The rows come from 4 hidden closed curves, with some noise, and rows from the same curve form a group. Each curve winds through 8 dimensions. The rows are also pushed far along 5 directions, which tell nothing about the answers.
(in the rows, 128 means zero)
Some rows, each with its group after it:
126	116	159	165	131	133	182	91	115	131	105	120	126	122	121	153	135	131	153	100	180	175 | W
122	123	101	108	174	145	90	95	109	102	129	102	142	148	126	127	142	89	161	163	95	106 | P
112	68	122	129	133	120	113	130	114	109	118	156	139	113	148	120	122	139	87	137	124	140 | G
95	139	135	147	160	138	137	82	112	144	137	77	100	142	123	181	153	117	159	128	148	153 | G
136	127	159	140	85	109	146	135	165	126	138	139	137	109	144	120	152	99	109	139	104	117 | R
153	151	173	120	115	134	140	107	139	116	124	105	149	118	131	141	140	92	145	154	128	133 | R
110	167	131	176	109	103	127	113	195	163	193	105	117	147	126	148	132	145	141	113	144	134 | W
160	108	129	88	128	157	117	137	108	113	100	169	123	135	98	101	115	130	113	127	80	91 | G
114	93	118	143	138	89	139	153	106	119	116	130	147	108	116	119	146	162	87	120	133	159 | R
118	79	141	139	142	94	147	102	94	78	122	119	142	106	162	134	169	80	116	130	157	148 | W
165	167	152	137	78	133	140	150	154	143	128	146	128	121	117	120	90	133	131	111	121	114 | W
129	126	147	105	155	159	116	95	140	114	123	104	146	147	139	129	149	83	162	177	96	122 | G
146	134	174	129	140	158	142	117	92	147	88	99	89	136	97	159	109	110	167	114	94	135 | W
137	139	149	146	110	127	156	125	113	129	114	116	103	125	116	149	139	109	140	103	125	129 | G
152	104	144	99	122	146	116	90	118	97	116	143	148	128	126	110	152	89	121	152	106	110 | G
143	144	150	150	91	132	130	118	166	145	149	145	126	137	125	123	106	123	128	110	125	117 | W
170	172	160	134	94	148	136	111	186	134	148	119	125	142	105	130	140	116	167	123	124	115 | W
145	141	149	123	79	142	142	133	146	142	125	157	103	105	133	135	115	134	115	110	143	114 | R
120	127	123	134	181	125	110	97	109	111	123	85	157	145	113	126	140	90	168	156	105	131 | R
150	129	138	142	109	136	146	151	131	135	109	161	121	125	102	121	82	147	122	106	98	114 | W
130	154	102	128	137	119	107	150	127	135	151	131	122	148	119	118	89	137	130	115	117	102 | W
120	91	149	145	116	136	143	95	120	129	123	141	107	121	136	147	142	135	118	105	159	155 | P
137	153	170	112	95	128	111	114	188	137	159	113	159	128	162	113	155	86	129	170	125	123 | G
162	122	154	111	78	135	139	151	155	139	103	153	133	102	136	100	148	120	127	138	95	120 | P
106	113	126	121	126	122	121	132	151	137	146	142	134	138	151	108	144	130	102	132	146	131 | G
158	128	148	108	114	146	108	113	141	109	130	115	129	144	119	110	167	85	142	137	98	108 | G
114	116	121	133	110	98	132	104	140	91	161	138	150	110	171	141	158	109	87	151	153	126 | W
138	149	133	137	113	138	124	166	150	149	131	142	95	120	127	131	76	148	141	98	153	119 | P
146	162	185	151	99	138	146	114	169	142	137	97	126	116	132	159	124	112	153	133	153	151 | R
153	104	138	128	147	142	118	140	108	107	102	133	118	123	102	130	94	129	141	120	98	123 | P
154	119	133	111	152	150	132	130	91	101	97	118	114	137	114	131	130	114	158	115	129	130 | R
115	127	137	176	106	99	149	116	146	140	145	104	117	107	150	158	149	146	139	104	185	179 | R
102	115	112	138	121	119	122	123	158	135	153	155	136	125	136	125	136	148	94	137	128	122 | G
132	155	122	140	99	117	124	174	168	159	159	132	101	134	126	125	113	171	119	90	157	132 | R
103	105	154	153	105	130	165	148	158	170	122	159	94	107	135	146	116	174	102	101	154	158 | W
135	143	115	132	103	137	131	147	146	143	133	141	91	126	122	138	125	149	133	107	117	110 | R
129	102	134	117	70	104	129	143	158	130	136	164	149	99	152	94	178	134	69	137	128	128 | P
146	145	141	128	134	151	136	89	139	124	125	117	161	150	120	118	130	107	164	140	132	134 | W
105	128	114	132	105	122	134	155	149	171	134	145	100	122	136	121	141	163	113	103	145	134 | P
130	109	138	159	99	122	161	126	143	125	111	136	111	95	138	141	156	122	140	114	132	139 | R
147	120	111	86	159	145	126	148	109	94	106	140	133	124	120	118	123	130	134	152	106	106 | W
119	148	118	122	138	122	117	87	149	103	166	100	159	153	153	138	164	87	137	179	106	111 | R
142	109	137	145	118	134	118	105	126	110	120	125	136	122	129	124	131	105	143	124	134	136 | R
120	130	106	124	165	127	125	104	113	103	133	115	154	148	140	118	136	95	151	148	125	117 | G
111	105	137	118	138	121	134	89	128	115	138	140	173	133	162	123	141	112	108	164	145	143 | G
144	135	164	141	135	151	135	103	128	119	112	100	130	123	119	150	115	106	166	130	147	149 | R
115	93	111	135	114	79	129	170	124	108	143	163	136	108	150	105	134	144	64	111	139	125 | W
130	97	139	111	117	153	157	95	104	117	91	138	125	118	147	130	175	106	135	138	127	141 | P
113	177	127	150	147	135	127	114	139	156	151	85	104	154	135	155	107	110	185	115	154	128 | G
159	111	162	110	101	159	134	133	119	138	100	162	94	118	102	124	113	129	117	104	106	110 | G
129	114	132	128	113	115	137	148	121	114	118	138	135	124	129	116	142	115	100	132	94	118 | W
118	113	156	172	107	104	128	86	174	105	169	108	149	120	159	142	159	92	125	135	166	153 | P
106	133	137	148	96	109	127	109	184	137	173	140	150	122	168	137	136	129	97	155	138	133 | W
132	80	125	125	150	150	119	114	96	101	103	148	114	130	123	124	116	111	132	117	113	118 | P
107	154	85	132	129	102	109	160	145	134	165	119	141	140	157	116	119	152	116	126	161	130 | P
128	134	102	115	131	138	95	152	119	144	132	126	104	147	115	120	113	145	128	117	98	108 | P
149	94	126	125	129	125	118	141	103	98	107	147	140	122	134	108	105	115	123	124	108	122 | G
137	153	144	113	124	122	125	118	139	122	141	116	150	127	132	130	137	114	123	151	130	125 | R
136	151	160	148	123	144	128	123	147	137	130	93	94	126	117	160	125	105	167	115	129	129 | P
121	135	98	135	138	112	133	147	131	135	133	126	117	121	131	125	131	140	149	122	121	121 | R
135	118	153	119	112	153	120	138	167	138	122	141	114	121	131	114	134	110	135	139	105	111 | G
114	123	92	117	129	124	102	108	125	114	145	123	160	147	159	117	148	119	121	164	105	125 | P
118	100	129	137	141	123	144	122	91	94	104	126	127	103	140	152	128	115	113	132	143	142 | P
137	112	170	137	108	137	138	90	150	133	125	126	121	107	137	138	150	103	142	127	150	141 | P

New rows. What belongs after each?
157	140	121	93	104	130	105	175	179	122	152	159	124	133	123	89	135	136	111	132	100	84 | W
140	147	151	145	96	133	121	109	162	118	157	119	123	127	147	148	118	107	131	127	155	127 | P
145	163	121	104	108	136	114	177	138	158	118	137	111	116	124	110	101	143	139	125	114	107 | P
98	124	134	139	153	118	103	90	136	150	158	95	139	141	155	142	126	126	145	139	173	164 | G
132	108	134	110	157	153	139	146	94	137	86	135	112	144	90	122	118	146	131	120	86	129 | W
131	137	135	139	106	108	121	127	146	124	158	126	127	130	146	123	132	105	121	117	138	116 | W
128	170	135	150	99	121	109	97	178	146	187	94	122	150	158	140	144	105	160	121	162	131 | R
97	154	109	150	118	117	99	149	169	177	171	119	95	133	126	141	110	163	122	109	135	121 | P
119	134	95	130	160	119	102	150	108	146	124	105	127	140	126	121	101	146	159	128	109	134 | P
123	120	110	119	131	116	131	145	140	108	135	153	151	113	141	117	121	151	101	142	150	128 | P
161	114	160	119	128	153	113	115	103	121	99	127	104	118	107	140	96	112	150	115	112	122 | P
152	142	152	91	125	145	116	156	141	131	110	132	141	124	125	105	113	111	133	160	88	105 | G
122	110	165	136	107	122	126	108	144	141	142	117	126	130	149	134	151	119	115	126	149	158 | G
99	150	108	140	193	134	121	105	88	125	130	70	112	138	123	183	103	127	174	136	156	147 | P
124	97	115	115	150	115	145	151	80	99	96	148	137	100	137	138	108	151	98	140	129	138 | W
120	129	115	130	102	136	113	136	142	148	140	137	107	142	145	120	135	132	125	112	126	121 | P
106	111	84	120	175	119	110	108	118	114	135	128	169	133	140	123	122	149	132	173	117	134 | P
162	138	96	88	110	122	112	160	141	101	125	164	166	110	131	86	126	143	110	157	108	97 | R
120	99	126	131	95	91	145	158	150	127	126	154	157	95	150	100	166	150	83	138	130	148 | P
134	101	133	133	119	111	136	139	137	119	118	157	153	104	120	113	126	143	101	143	97	128 | G
139	121	120	141	128	131	134	161	125	141	97	142	106	104	101	123	100	151	145	111	98	120 | R
138	172	161	122	155	165	140	119	138	159	109	91	101	138	101	154	110	107	198	139	104	118 | G
121	103	166	150	89	134	121	103	160	138	142	134	114	115	160	144	134	112	116	125	149	146 | G
119	119	129	140	136	112	115	151	127	138	133	129	132	133	112	117	108	137	110	119	112	129 | R
117	128	125	146	131	112	106	100	141	108	160	111	153	126	161	138	121	102	129	147	161	136 | P
114	143	129	121	104	109	113	111	171	132	172	119	154	136	143	117	179	116	99	151	135	124 | G
152	138	141	124	107	131	130	137	140	110	127	132	128	132	119	118	139	96	129	134	79	95 | W
123	114	176	172	99	131	187	122	148	156	109	134	105	113	115	147	142	142	133	89	154	168 | W
154	125	155	117	101	167	141	115	144	143	105	155	106	119	124	134	115	130	148	126	111	117 | P
140	139	180	140	91	148	179	131	114	154	94	116	74	100	129	171	135	131	142	89	172	160 | P
108	117	121	141	120	80	117	152	156	137	149	133	163	105	145	111	130	153	89	147	133	148 | G
142	129	123	98	107	153	133	126	128	135	109	146	127	129	136	118	144	132	132	145	100	118 | P
154	162	161	105	84	145	114	99	192	126	154	134	157	129	145	106	154	74	135	169	111	91 | G
137	167	94	97	136	132	93	148	148	109	147	117	157	142	143	103	129	105	143	170	107	90 | P
98	72	124	142	141	112	133	137	109	121	112	134	116	106	131	134	155	143	93	121	135	153 | G
136	122	119	135	111	122	108	161	138	155	137	154	103	134	109	115	92	172	110	92	121	124 | G
97	75	129	144	160	105	129	83	91	97	114	111	149	104	148	147	159	99	120	147	148	157 | P
136	116	116	105	130	114	123	142	98	110	121	143	135	126	123	118	128	135	96	134	101	112 | R
128	133	133	166	93	89	164	149	145	123	143	138	126	103	136	138	133	148	102	99	161	145 | W
159	127	149	119	97	119	141	168	126	118	105	142	133	112	117	111	128	128	105	127	88	118 | W
112	119	141	160	103	101	141	153	145	150	146	129	117	124	149	129	126	149	105	101	153	156 | G
116	129	126	161	132	103	157	146	140	149	141	127	103	125	105	146	129	180	122	85	161	158 | W
151	156	152	118	126	155	104	116	128	139	115	94	105	123	123	138	115	79	186	138	106	107 | P
100	139	110	153	159	102	111	105	124	124	158	70	144	141	142	151	153	118	152	144	146	158 | P
145	133	139	134	99	120	125	151	162	131	138	131	128	124	137	107	139	122	132	119	131	128 | P
127	108	153	132	98	122	108	109	164	137	155	137	137	127	155	115	140	119	110	131	147	141 | G
119	150	132	160	114	125	140	123	147	153	148	114	101	121	145	156	111	150	154	95	201	159 | R
120	92	129	146	113	102	135	95	123	90	143	126	151	120	173	126	173	96	116	130	165	151 | R
99	163	116	139	177	127	149	103	122	133	142	77	118	142	135	170	140	119	182	142	154	141 | R
124	157	95	115	158	146	86	123	126	142	148	116	113	156	105	142	90	147	149	138	101	100 | G
151	109	143	122	107	164	121	100	128	114	119	150	115	135	133	132	118	110	136	128	106	114 | P
129	101	151	118	147	159	163	132	83	142	72	143	99	118	104	149	106	159	126	109	131	154 | W
104	124	116	130	154	111	139	139	90	148	105	110	120	108	138	139	124	144	143	122	161	159 | P
137	139	95	110	167	133	72	145	126	128	138	126	137	141	114	103	78	128	156	141	103	97 | P
114	119	117	149	113	104	119	127	146	106	160	136	148	120	158	133	122	132	92	132	164	138 | P
115	53	136	128	147	113	148	99	96	91	96	153	152	92	142	120	160	116	100	138	149	155 | P
108	148	128	143	139	141	115	80	150	147	159	101	115	146	130	159	132	118	155	138	139	129 | G
168	121	163	120	120	166	129	126	100	99	94	133	100	121	115	146	91	102	145	115	117	114 | P
137	160	150	132	109	153	137	120	147	176	117	105	99	125	137	142	128	120	187	124	128	136 | P
143	116	122	115	133	143	83	102	140	102	145	132	142	145	128	109	127	94	137	148	101	97 | P
